Each new row is followed by its nearest point in the smallest flat space through zero that holds the last named rows.

J_833:
[[-50 -31  10   0   1 -19 -16 -31   1  10 -26 -23 -16 -40  36]
 [-57 -29  18 -16 -16 -39  20   1 -50 -36 -74   1 -21  -6  51]
 [ -9 -49  14  14  20 -28  24 -12 -17  -7 -15  10 -38   0  70]
 [-15  -9  53  29  -5  -2   8   2 -36   4  -6   4 -54  18  43]
 [ 27  -1  -5  14  17  11 -19  22 -29 -11 -16  -2 -19 -15  44]
 [-49  -9 -12   9  14 -21 -13   6 -24  31  -8   7 -13  13  58]]
New rows:
[  7 -13 -26   3  31  -4 -11  -5  16  -4  -4   4  13 -30 -29]
[ 14  -8 -25 -10  10   1  -8  -9  22  -3   2  -8  19 -24  -8]
[-19   8   6  11 -43 -24 -13  10 -16  -1  -2 -14  20   5  -4]
[-28  15   6  -7 -16  -2  -6   5 -12   2 -14  -3   4   5 -10]
[ -6  12  18 -10 -11 -12   4 -32 -34   9  -7  17 -21 -25 -15]
[-15  -1  23   1 -14  -1   1  -8  -6  -5 -11  -8 -11  -5  -4]
[ 41 -10 -17 -41   8 -32 -15  36  26  -4 -43  10  22  -2  16]
[ 21  -8 -41 -19  13  -8   4  15  -4 -25 -22   7  24 -11  10]

J_157 (6 x 15):
[[  1  26  -6 -12 -13  24 -55 -27  31 -60  16 -37 -23   9  14]
 [  4  28 -43   3 -37  13 -30   5   4  -4   6  13   6  -2  36]
 [-27  17 -19 -17 -25 -65  17  -4   2  13 -24  24  24 -30  32]
 [  4  -7  37  37  10 -22 -52 -43   4 -18 -51 -14 -10 -19 -40]
 [ 19   8  14 -37  -1 -20 -41  -4   3 -16 -17  -6 -11 -27   8]
 [-26  18 -57  33 -20  20 -14 -19  -8   8   5   0  -4 -26 -46]]
New rows:
[  7  -5  35   7 -10  -9  11   7  15   6   8  15  52  43  20]
[  5 -10  24  17   1  -8  21   8   7   3  -5  11  16  35  39]
[-49 -48  52 -10  16 -44  11  -3   0 -26 -24 -30  23  -2  -3]
[-21 -16  51  -7  25 -50  28 -23  15 -16 -21 -16   3   2  -7]
[ 13 -10  16   6 -11  -6 -10 -16  17  -9  18  -7  13  -3  12]
[  2   2  10   2  -1  -2  -9  -6   9 -13  -3  -5  -1   9  12]
[ 43   1  13   1   8 -17  13  30  42 -11  -3   7  20  -5   6]
[ 14  -6  20 -11   5  -9   2  10   1   1  -6   5   4   8  22]
[ 15   3  -1 -13 -16  -1   9   5  35   4 -28  19   3  -1  40]
[  8   6   3  -8 -13 -16  -4   8   5   0  -8  13  11   6  41]
[  1  19 -28  31   7   2  44  -8 -40  14  -4  11 -22  -1  10]
[-12  -1 -21  21  -6   5  24   6  -9  22   4  14  11   2  -7]

J_284 (6 x 15):
[[ 11 -17  65  -4  -7 -12   2   5   1 -15   1 -27  -1  11  25]
 [ -4  -6   1  -5  25 -13  19  34 -19 -20  15   7  32   2   9]
 [-24   9   6  -9 -15   1  22  26  22   1  13 -31 -24   2  -1]
 [-20  20  40 -24 -18 -19  18  -1  19  29  -7 -19  44 -22  20]
 [-11  31  33 -26   0  -8   1   5  10   7  -3 -42 -10  -7  27]
 [ 25 -23  19 -21  31  -2  25  20  -8 -10  20  -8  18  -7 -34]]
New rows:
[-1  2 -5 13 -1  3 -9 23 18  4 32 12  2 -3  5]
[-10  -3 -10   6  -4   0   9  13   2  -4   6   4   0   4  -1]
[ 16 -23 -25  15   0 -13  48   2  -3 -45  24   3   4 -30  29]
[ -6 -16  -6   9   7  -5  15  27 -10 -20  14  10  11  10   2]
[ -1  11   2  -1  17  -6   7   4 -35 -19  -4   8 -11  24   4]
[  5   1  -5   3  20  -2  -7  11 -18 -20   4   2  -6  10  14]
[-13   1 -12   8  24  -6  13 -28  23  13   1  -3  38   5  -3]
[ -4   5  -6  -5  -1  -4   6  -6   2  15  -3  12  28 -13  -6]
[ 47  13 -52  13  10   6  -9  -1   7   7   6 -24  16   7  32]
[  2  16 -22  -1  17   3 -14  -5 -13  -3  -5   7  -4  -1   7]

J_208, 6 rows:
[[ 48  31 -29  -8 -23   3  19   0 -14  29  -3  64  33   4 -24]
 [ -9   6  -6  -4  18  -4 -30 -25 -51  22 -17  13  66  58   8]
 [ 16  55 -11  -1  18  -5   0   4 -26 -25 -35  11  33 -27  32]
 [ -4  24  15 -53   1  36   0   6 -23  31 -33 -28  36  25 -16]
 [ -1  22  20 -28  25  26 -18  -4 -17  46 -18  -3   3 -20   3]
 [  6  23  11  10   4 -27 -17  10   7  15 -24   3  74 -32 -11]]
New rows:
[ 23 -31   0  -8  11 -14  11  23 -25 -10  10 -20  -2 -16  34]
[ -5   2   0   5   6  -2   0   0  -1 -17  -2  -8 -10  -6  14]
[ 28   1  -1  12  11  34  -9 -21  16  16  11 -23   4   2  11]
[-3 -1  6 -6  6  8 -5 -3 -3 13  1 -1 -8 -2  0]
[-13  22  15  18 -21 -29  19 -11  -1   4 -40  31   8  49  -9]
[  7   2 -14   3 -11  -8   4  -4 -12  -6  -2  13  29  28  -6]

J_526:
[[-18  16 -10  17   8 -12   0 -12 -30  -8  13 -42  -2  -7  36]
 [-19 -26  19   3  13 -12 -24 -28 -19  33 -12 -21 -15  23  14]
 [ -4  38  -7  -2  29 -10 -25  -8  12   5 -14   9 -33  16  20]
 [-26   4 -34 -39 -11  19  23 -16 -16  22  26  20  -2 -21  44]
 [ -3 -23   1  58  26   7   3 -11  10  41  10 -15 -10  -2   1]
 [-10  -2 -19 -26 -13 -20  28 -17 -33  15   1  17 -45   1  20]]
New rows:
[ 29 -21  13 -16   3  11 -11  15  -2  -8  28  -5  36 -31 -14]
[  3 -15   7  -3 -15  18   2  12   7 -12   9  -5  40 -12 -14]
[-16  29 -21  14 -34 -17 -35  23  29 -25 -14 -10 -23  12 -16]
[ 13  31   3   3   8 -13 -13  12  10 -28 -14  -1  -9   8  -8]
[ 21   7 -26  26 -32  19  32  26 -10 -26 -31 -27 -17  28 -32]
[ 23   3   2  22 -13 -20  24  18  -7 -29  -4  -6 -10  -4 -28]

J_876 (6 x 15):
[[ 16 -30 -20  37  33 -41  11 -17 -26   3 -12 -24  13  -9 -19]
 [  7  -7 -13 -16 -57  29  14  -2  24  -5  24  10  14 -24  -3]
 [ 24  20  -2 -19  15 -14  34  -9   5  20   0  17 -23 -25  28]
 [ 26   2 -20  -9 -12   5  -1 -11 -22 -26 -26  19 -10 -31 -12]
 [ -9 -20  -9  24   0  14  -2  -8  11   3   3  12  -2  34 -22]
 [ -5  -1 -39  14   5  19  -4   9  14 -31  27 -25 -13   8  14]]
New rows:
[-22  18  34 -25  13  31  16 -27  10 -17 -23  11 -27  16  -5]
[ -5  19  15 -15   4  17  -9   2   4   2 -14  31 -23  19   4]
[  0  14  23  32 -12  -3  15  -1  30   5 -12   6  22  17   8]
[-8 -6 13  3 -4  0  5 -1 12 20  7  5  7 14 -4]
[ 32 -17  18  12 -36  14 -29  13  28   2   0  10  -1 -10   5]
[ -2  -3   3  -9 -30  16  -2   0   8  -2   4  10   9  -4  -9]
[-14 -22   4 -17 -31  28  -7 -18  13 -23 -23 -36 -28 -31 -32]
[  3  -6 -12  -5 -30  17 -13   2  -6 -26  -4   0  10 -15 -14]
[-16 -16  29 -28 -30  35  18  25   3   0 -15 -33 -18 -23  35]
[ -6  19  13 -28 -23  10  -5  16   9  -4  14  -9   7 -18  21]

J_386 (6 x 15):
[[-54  -8  35  -1  11 -13 -17 -28   3   4 -35  30 -20 -18  54]
 [-25   6  -1 -16   5  16  18 -25 -12 -16   3 -38 -11   9  39]
 [-46 -22 -65   3   2  27 -21   8  21  25  24  -1  21 -39  -6]
 [ -5 -66  -2   3 -14  18   9  -5  12 -11 -15  12  12  30   6]
 [ 14 -24 -29  21  29  27 -21 -13  53  41   7  -1 -20 -18  13]
 [ 15 -24 -17   1 -48   3   0  53  13 -11  13  38  -1  12  39]]
New rows:
[ 13 -24  16  -3 -18 -16   2   2 -31   1  33 -33  17 -19  14]
[ -1   6  -5  -8 -10   2  10   6 -12 -12   8 -12   5   7   1]
[  2  25  29  25 -29  -7 -27  18   7 -26   7 -30  27 -20 -20]
[  4  23   1  -3  -6 -13   0  14 -16  -4   6   2   9  -6 -21]
[-30 -32 -35  15 -35  16   9  29 -18  -3  26  -1 -24  34  13]
[-12 -28 -30  -8 -31  19  11  23   1 -16  16  -1  11  13  25]
[ 24  13 -18  12 -25   8 -11  27 -30 -15  31  16   4   6 -26]
[ 22  13 -16  -2 -24  -6   4  37 -10  -7  20   6  15   2 -24]
[  2  15   3  31  22  18   9 -21  -3  13 -31 -10 -31   9  33]
[  5   5  16   3  22   6   1 -26  13   7  -9 -13 -27   2  31]
[ 31  16  34  17  11  -6  24 -30 -33  14  29   4  32  -7  29]
[ 13  22  19  -3   6  -8   7  -8  -9  -6  -3 -11 -11   7   4]
